The rows of a group lie close to one hidden flat surface of 10 dimensions, which passes through zero. Surfaces can cross.
Known rows, each followed by its group:
[  7 -10  20   6  10   5   4  -1   2   6  -7  10  14  21  16  -2] : guge
[ -7 -12  -1  -6 -15   2  -5  10  11   3  -7   0   7  -8 -15 -11] : Valu
[ -2  27   3 -32  10 -16  -9 -34  17  20  19 -12  -4   5  12  -5] : tinod
[ -3  -1   4 -16   2  -1 -10 -15  14  27  -8   3 -13  14  -2 -23] : guge
[ -4  27  11   5   6  21  -4  11   4   7   9 -30 -10  -5 -22 -11] : Sadag
[  3   3  -6  -4 -12  -4  -2  16  -4  -1   1   9   7 -23 -20 -13] : Nevi
[-32  -5  -3  21  15   2  16  12 -14 -19  14  14  21 -18  -8  21] : Sadag
[  2  12   8  -7   0  -7   4  20  -2 -17  18  16  -2  10 -10  -2] : Nevi
[ -5  14   7  16   0  36 -24 -14   5  21 -16  24   9  39   8  -1] : guge
[-36 -10 -13   7  11 -28 -18  -4  28  14 -14  16  10 -25 -23   0] : Valu
[ 21  -8 -15   6  -4   4 -12  -7 -25   2  -3  -6 -21  -2  21  -4] : nur
[  3 -15  14 -32  20  -9  17 -19 -22   2   5 -21 -22  30  -3   2] : guge
[ -9   3 -15   2  -6  -5   0   3  -3  -4  -4 -10  -4 -25 -21   4] : nur
[-11   0  29  -6   6  25  30   1   0  24   6 -17  29 -12  -6 -26] : nur
[ -6  15   1  -1  19 -12 -19 -25  13  19   6  19   7  13  25  -1] : Valu
[  6   7  -4   7 -15   1  12  37 -16 -22  23  11 -19  -9   0 -18] : Nevi
[  6  12  -4  -4 -10  10 -17 -15   8   7  -5  -1  29  -4   6  14] : Nevi
[ 14   4   7   1 -11   6  -6  11  13  -8   6  -4  -3  16  17  -3] : tinod
[ -7 -13 -14 -13  -5  11   2 -15 -22   5  -8 -22  -4 -12 -15   6] : tinod
[  5  24  17  10  16  26  -9  14 -16  -1   1 -16  -8  16 -36   0] : Valu
[ 41   7 -11 -11  -9 -35   8   3  -6  -9   1 -17  -8 -44   3   0] : nur
[  5 -11  -1 -42 -10  -3  -1 -20   0  13  16 -29  -5   1  16 -15] : Sadag
[  8  -3   8 -16  14  -8  13 -20 -14   4  18 -10  17  -7  27   5] : Sadag
[  5   9  14   3 -28  18  18  21  31  -9   1  -4 -11  20  14 -11] : guge
[-12   4 -13  -9  18  -5 -23 -17 -19   4  13   4  -8   6  -6  10] : guge
[-22  -5   2   5  30   6 -15  -1 -25  -1  15   5   2  10  -9   6] : vugom
[-10 -15 -20 -11 -27 -10   8   2  11  -5 -10  -6 -12 -19 -10  -1] : Valu
[-10  -3  -4  -5  -8   8  10   3  -3  -1   7  -8   5 -11  -1  -5] : nur
[ -7  -4  -5  -1   6 -14 -17   1   3  17 -11   7  30 -38 -31  -8] : Valu
[ 43  22  10   2   0  -5  12   2 -13  -9  -2  -7  23 -16   8  14] : vugom
[-20  -4  -2   5 -16   2  20   9  16 -21  -9  13  17   4 -13  23] : nur
[ -8 -10  18  -6   3 -10 -11  10  36  13   2 -13  22 -12  -4 -17] : Sadag
[  0  39 -43  -5 -25 -11 -29 -10  10   6  18  17 -31 -24   8 -12] : guge
[  2  10  11   3   9   9 -12   5   0  11   6  -6  22  -9  -8  -8] : vugom
[ 10  12  10   4 -13   5  -7   1  37  25 -28  -9  -4  -2 -15 -21] : Sadag
[-2 -7 11  9 17  1 -7  1 -1  3 -3  9 14  7 -2  3] : Nevi
[ -1   8   5 -18  -7  -9  11 -11  15   4  -7  13  -3  22  -5  -1] : nur
[  4  -4  11 -13  -3  -9  14   0  12  -1   2   0  -4  14   8  -7] : Nevi
[  4 -25   8  14 -18  17  20  10  -1 -20 -10  28  21  34  29  19] : vugom
[  6 -12 -11 -14 -17   5  12  -4 -14  -3  -9 -13 -24   2  -9  -3] : Valu
[-16 -20  -8   2 -11   7   4   1  -1 -14  -3  20  -6  29  11  11] : vugom
[ 21   0   0   0  19  -5  -4   1 -39  13  15  -2 -10 -20   8 -24] : Sadag
[ 21   4 -16 -29 -31 -14 -16  -1   1   5   8  15  11 -19   1 -18] : vugom
[ 18 -12  -8  12  10 -10   4   8 -40  -3 -13  28 -12  -7 -10  -3] : vugom
[ 10   5  14   5  24  -6   4 -12  -3  12  -3 -12  19 -15   1   3] : Valu
[-14   8 -10   7  -6  12 -12   6   4 -15  -2 -12 -10   8 -22  23] : tinod
[  4   1 -17 -11 -16  -1 -21 -15   6  19   5   3  13 -22  18 -12] : guge
[ 5 10  8 10 -3  3 11  9  9 -3  1  5  6 -3  7 -4] : tinod
[-29 -16 -17 -17   4   0   6  -7 -30  16  20   1   0 -31 -10 -25] : tinod
[  3   3  -4  -3  -4 -10  -2  -1   8  -2   6   6   0  -3  11   1] : guge
[  6  15  -8  19 -14  14 -12  11  -7  17 -16  36   6 -13 -20 -21] : Valu
[ 15 -15  19  -3  -6  18  20  -6   0  14 -20  -3   6  20  11 -13] : guge
[ 13  17   5   8  -4  17 -25  23   8  -2   9 -32 -17  -2 -13 -12] : tinod
[ -6   4  -1  -3 -23   4   0  22  24  -9  23  -2   1  -7  15 -17] : Sadag
[ 17  -2  23   6  -2 -14  19   2  36 -11 -15  -8  28   6  20  21] : vugom
[ -8 -50  11 -13  20 -16 -33  -9  12  17 -22   4  19  22  -7  -2] : tinod
[ -8   5   5  10  19  -9   0   4   6  -8   6  -5 -17  10  -1   8] : vugom
[  0  11  -5  20  15  -7  -1   2 -11  -2   5  14   4 -15   9   6] : Valu
[ 20  12  18  30  31  -3  20   6 -21 -14  -6 -16  38 -31  -4  33] : Valu
[  7   7   5  -1 -18  16  -4 -10  23  24 -13 -22  31 -26   6 -12] : guge
[  0 -31  -9 -14   8  -4 -31  -9  -9 -19  -4 -20   1  26  -5  36] : tinod
[ -9 -16 -18  13  14  -5   4 -10 -23  -1  -5 -23 -14 -26   1  12] : Nevi
[-20 -25 -35 -34 -14 -28   3 -19 -16 -11  12 -13  -3 -34  -8  17] : Sadag
[  1 -15  -5  -1   5  -4  -6  -3  -9 -21  16  -7  13   4  26  27] : nur
[-12 -18  -7 -21   5 -20  19 -14 -15   3 -12  13  10 -12 -26   3] : nur
[ -5   0   9   0  20 -12  10   6  -1  -3   7 -13  -8  -9  -9  -1] : Nevi
[-14   0  -9  -8  -3 -14   7  -4   7 -13  -4  -9  -5  -9 -15  16] : Nevi
[-10   7  -8  -7   6 -19 -20  -6  14  -5  14  12   3   5  10   9] : Sadag
[  6  -9   5  14  33 -41  -1  11  -1 -15   7  18 -46  22  14   0] : vugom
[ 16  13  13  22  26 -11  -4  32 -15 -24  33   3  -2  -6  13  -1] : vugom
[ 10  17  11   6 -15  24   3   0  13  22 -27  28 -17  35 -13 -27] : Nevi
[-14   0   0  -1  30  -4 -21 -15 -13   4  -6  -3  -3  13 -26  17] : tinod
[ -6 -15 -16 -19 -16 -10 -12   7  -7   0  12  21  -4  -6  -2 -18] : Nevi
[  8  -8   4  15  15  -8 -12   5  -9 -10 -17  18   1  21  -5  17] : tinod
[ -3  -4  -4  -2   6 -10  -2 -13   1   2 -12   7   5   1  -7  13] : Sadag
[ 19  24  14  -7  14 -11 -17  10   7 -13  40 -10   1   7  28  -3] : nur
[ 39 -19  -9   1  -8  -1  22 -24 -36 -10 -19 -13   3  -6  34  28] : nur

New rows. What belongs after each?
[ 11   0  14   4   9   2 -14   4   0   5   1  24  47  -2   7   1] : Valu
[ -4 -11  24   2  39 -12 -11  -7   6  15 -26 -38  31 -21 -46  16] : Sadag
[ -1  18  -1 -26   0 -19  11 -16   8  -6  -7  -5  -7   7 -30  18] : Nevi
[ 3 22 22 15 17  3  3  4 14  3 -3 -8  3 12 -5  4] : guge
[  8   4   4  -6  -1 -19   6   4  12   3  15   9   9 -16  16 -15] : tinod
[-17 -17  -6  -7   0 -13  -6  25   1  -6  17   5 -18  -9 -13 -23] : guge
[ -4   5 -24 -12 -28   8   3   1  -9 -10   4 -15  12 -37 -17  10] : vugom
[-38 -17   2  10  32  -1   0 -13   2   2 -14 -12   8   2 -23  25] : vugom
[  6  -6   6   8 -20   4   6   1  29 -18 -18  20  12  34  19  24] : Sadag
[  7  10  -6  15  -2   2  -4   6  -5   7  -3   6   1 -19  -1  -8] : guge
[ -3  -6  -8 -13  -3   9   1  -7 -18   4   3 -15  -6  -5  -9  -2] : guge
[  5 -14  -3   8   5   4  -4  -5 -16   4 -10  19   9   4   5   1] : guge
[-35 -22  -4  -9 -40  27  -5   6  40 -12  -2  13   6  47  16   7] : tinod
[ -4  -5  13  -3   8  -5   5  14  11 -21  20 -31  12  -4   5  16] : Valu
[  8   3   9  -2   7 -12   9 -11  12   9 -15  -9   3  -7  -8   1] : guge
[ 18   5  -3   5 -13   6   1   4   1  -7  -7   8 -11  17  10   0] : Sadag
[ -3 -30  -1 -18 -13   2  -8   3   2   9   1  11 -10  20   9 -22] : Sadag
[ -8  -6  19  15  32  -2   8  12  -3  20  -2  -5 -31   5 -11 -32] : Nevi
[  8 -13  -2   7 -18   7  13   7   6   1  -1 -13  -2 -15  26 -12] : Nevi
[ 10  13   0  -9  -9  -5   5   3  10  -2  31 -22  -4 -17  29 -11] : Valu
[ 24   2   5 -26 -15  12  -8 -23 -10  20 -21   1  21  15 -15  -1] : Valu
[  6 -18  -2 -11 -14  10   7  -7 -13   5  -2  -3  27 -11  10  -1] : vugom
[  1  -1  -1  11  -7   7  -5   4  12 -15   8 -30  19 -17  18  19] : nur
[-22   1   0   8 -14  -1   7  21  25 -18  24  15  18  -7  21   0] : Sadag
[  2  -7 -25 -43 -34   0 -18 -10 -10 -13  19  13  -2  17   5   4] : Valu
[ -6   1   1   0  -2  -8  10  13  10 -13   3  -1 -20   9 -10  -1] : guge
[ -1  23 -18   5  10 -47 -19   4  20   4   9  17 -14 -35  -8 -10] : guge
[ 30   2   2  20 -14 -29  22  31  12 -19   5  23  -8 -23  28 -10] : guge
[  9   3 -16   2  -7 -25   9   2   2  -1 -16   4 -39 -13 -13  -9] : vugom
[ -4  17 -31  -6 -21   6 -30 -14  -1  -3  21  22  -5   7  29   6] : guge
[ -8  15 -11   6 -18  15  -8   5  10   0   1  -4  -2 -10  -6  -2] : guge
[ -1 -32   4  17  -8  33   5  11 -25  -2 -12   5  38  -4   6   5] : guge
[ -6  -1  -5  15  36 -37 -17 -19  -1  18 -19  38  13 -19 -11   7] : Sadag
[ -1 -29  10   4  18   2 -15  25 -27 -11   8  19  27   6 -13  -1] : Valu
[ 11 -15   5  -5  -9   6 -13  -3   3   4  13  20  26  14  48  -8] : guge
[ 25  23   2  -3  -5 -12   9  13  -2  -3  27  -7 -24 -13  23 -22] : guge
[  4 -15  -8 -34  -3 -15 -12 -11  -5 -11  26 -12   0  10  23   7] : Sadag
[ -6 -21   0  -9 -14 -13   5   0  23  -2 -11  19  -4  15   8  -6] : guge
[  8   3  11   6   2 -13  16   3  14  -7  -2   2  22 -13  11   9] : tinod
[ 18  14   5   4  22  -5   4 -26 -18  21 -12   0  11 -10   7   1] : Valu
[ -9 -19   2  -9  12 -23  -5  -4  13  10   0  -5  -2  -6   2 -11] : vugom
[  1  -7   4  -4   5  -3  12  13 -14 -16  13  -6 -15   7  -3   1] : guge
[  8 -18   2  12   8  -5  17  -3 -16   8 -21   4  -4 -12   0  -5] : Valu
[ 19  -8  -8  -4   2 -26   6  -3 -10  -2 -10  12 -16  -6   1   0] : vugom
[-10  33  -6  -6  12  -6   5 -28   6   4  10 -11   4  -8   0  22] : Sadag
[ 12  34  12  14  13   9  -2 -13   7   6  -2 -20  24 -11   3  20] : guge
[-11   6 -11  12   5  15 -19  -4 -18  11  -5   4   2  -8 -17  -1] : guge
[ 19  27  -2   0  -3  10  -2 -18 -10  31 -19  -1  -4 -16 -18 -17] : Valu
[  6  -9  38   0  36   4   4  13  -5  12  18 -39  38 -25  -2 -15] : Sadag
[ 16  -7   9   8   0  15   1  13 -24  17 -21   5  11 -16 -30 -23] : Valu
[  9   1   8 -16  -5   3  14  -6   0  -1  14 -28  13 -11  18   1] : Sadag
[-3  0 23 20 39 -8 -5 12 -3 -2  4 10 11 11 -5  4] : guge
[  1 -11  -2  -9  28 -29  -2 -27  -7  11 -14   6 -29  18  -1   5] : vugom
[ -6  -3 -11  -3 -18  13  15  -2   2  22  -9 -23 -33 -18  -4 -30] : vugom
[  1  19  -5  -5 -13  -7   2  -1  19  -8   6 -13  -4 -10   2   7] : guge
[-23  -9 -10 -25 -22   2  19 -15  17   7   3 -19   6 -19  -1  -5] : Sadag
[ 11  21  16 -16   6   4 -24 -28  27  27  15 -11  21  15  33 -11] : guge
[  9 -13  -5 -14  -1  -9  -3 -20  -6   6   3  24  10  16  33   2] : Valu
[ -6   4  -8 -25 -31   9 -10  12  16  -2  16 -17 -13   0  -9 -21] : Valu
[-12 -18  -7 -13   4   3  10  -5 -29   3  10  -2   4 -13  -4  -6] : nur
[ 13   1  13  17  10   6  31  -3 -13  -8  -9  -6  26 -11   8  23] : Sadag
[  4 -15   8 -14 -14   6   9  14   3  17  12   3   1 -10  15 -44] : nur
[  0 -12   5   3  -7   3   5   7   7   6   1  10  -4   5  17 -17] : Valu
[ -7 -41  -6 -20  20  -9 -25  -4 -30   7  11 -10   2  -4  -3  -9] : tinod
[  9  26  11  -1  15   3   2 -16   1 -10  19 -35   7   4  18  26] : Nevi
[-11  12  -7 -12  -5 -26  -3   1  29 -15  13 -20   5 -26  -9  15] : guge
[ -4 -17   7   0   7   6 -24   8   6  14  -9  -7  -2   9 -12 -17] : tinod
[-12 -21  10   4  17  -8   1   8  -4 -14   2   6  18  10  -3  17] : guge
[-24 -27   8 -10  18  20  -4   8 -28  11   0  -2 -23  30 -32 -22] : guge
[-10  15  -1   6  -7   2  -8   1  23  -1  -2   9   5   6  -1   4] : Valu
[ 12 -20  11 -15  24 -17 -11 -11 -13  -6  -5 -32  18  -3 -17  26] : Sadag
[-12 -28   4 -27   1 -25   5 -12  21  -5  -3  -9  13   6   2  10] : guge
[ -7  21 -21  -6  -7   6  10  -5 -20 -26  12 -23 -20  -9 -18  29] : guge
[  0  18 -26  -9 -24 -18  -8 -16  20 -16   6  -1   6 -16  12  29] : guge
[ -7  10  10  -3   2  -4 -12   4  30   3  11   4   0  16   8  -7] : guge
[-21  -5  -5  19 -11  -2   8   5  33  -7 -22  14  -3   5  -5  13] : Valu
[-18  27   5  -8  12   3  24 -21  -8   3 -13   1   0   9 -41  20] : nur
[  6   9  -5  10  12  16 -13 -12 -23   9   7  -9 -11   1  15   0] : Nevi
[ 11 -14  -7  -3 -19  13  11   5 -15  -5   2   1   6  -5  17  -4] : guge
[-12  -3 -14  -5  -1   3 -27   1   0   7  -6  -1 -25   8 -25  -8] : tinod
[ -7   0  -7 -12   0  -3  -8 -10  -3  -9   4   3   2  16  -2  20] : Valu
[ 44   5  21  -1  28 -16 -29  -9   6   9 -16 -12  -6  29   5   5] : tinod
[ 23  29  10 -10   3 -25 -40  15  21   4  16  27  13   7  -5 -17] : vugom
[ 12  15 -16  -7 -38  40  18   4 -23  -5   9 -28 -21 -12   2 -11] : guge
[ 15  10 -13   6 -11  38  16 -31 -40   7 -23   3 -34  35  14  13] : nur
[-15 -14  -1  -3 -13   5 -25  21  28  24  -7 -12  -7 -17 -25 -41] : tinod
[-24 -32  14  -9  15  -5 -12  -7  17   5 -10  10  28  30  -4  10] : guge
[  2   7   6  25  12 -13  14   9  10   0 -31  18 -12  -1 -26   5] : guge
[15  4 12  3 -3 10 -2 -3  0  3 -8 19 25 16  9  6] : Valu
[-19  15 -26 -13 -31   7  39 -21  -8 -12   3  14  -9  -4   7  17] : tinod
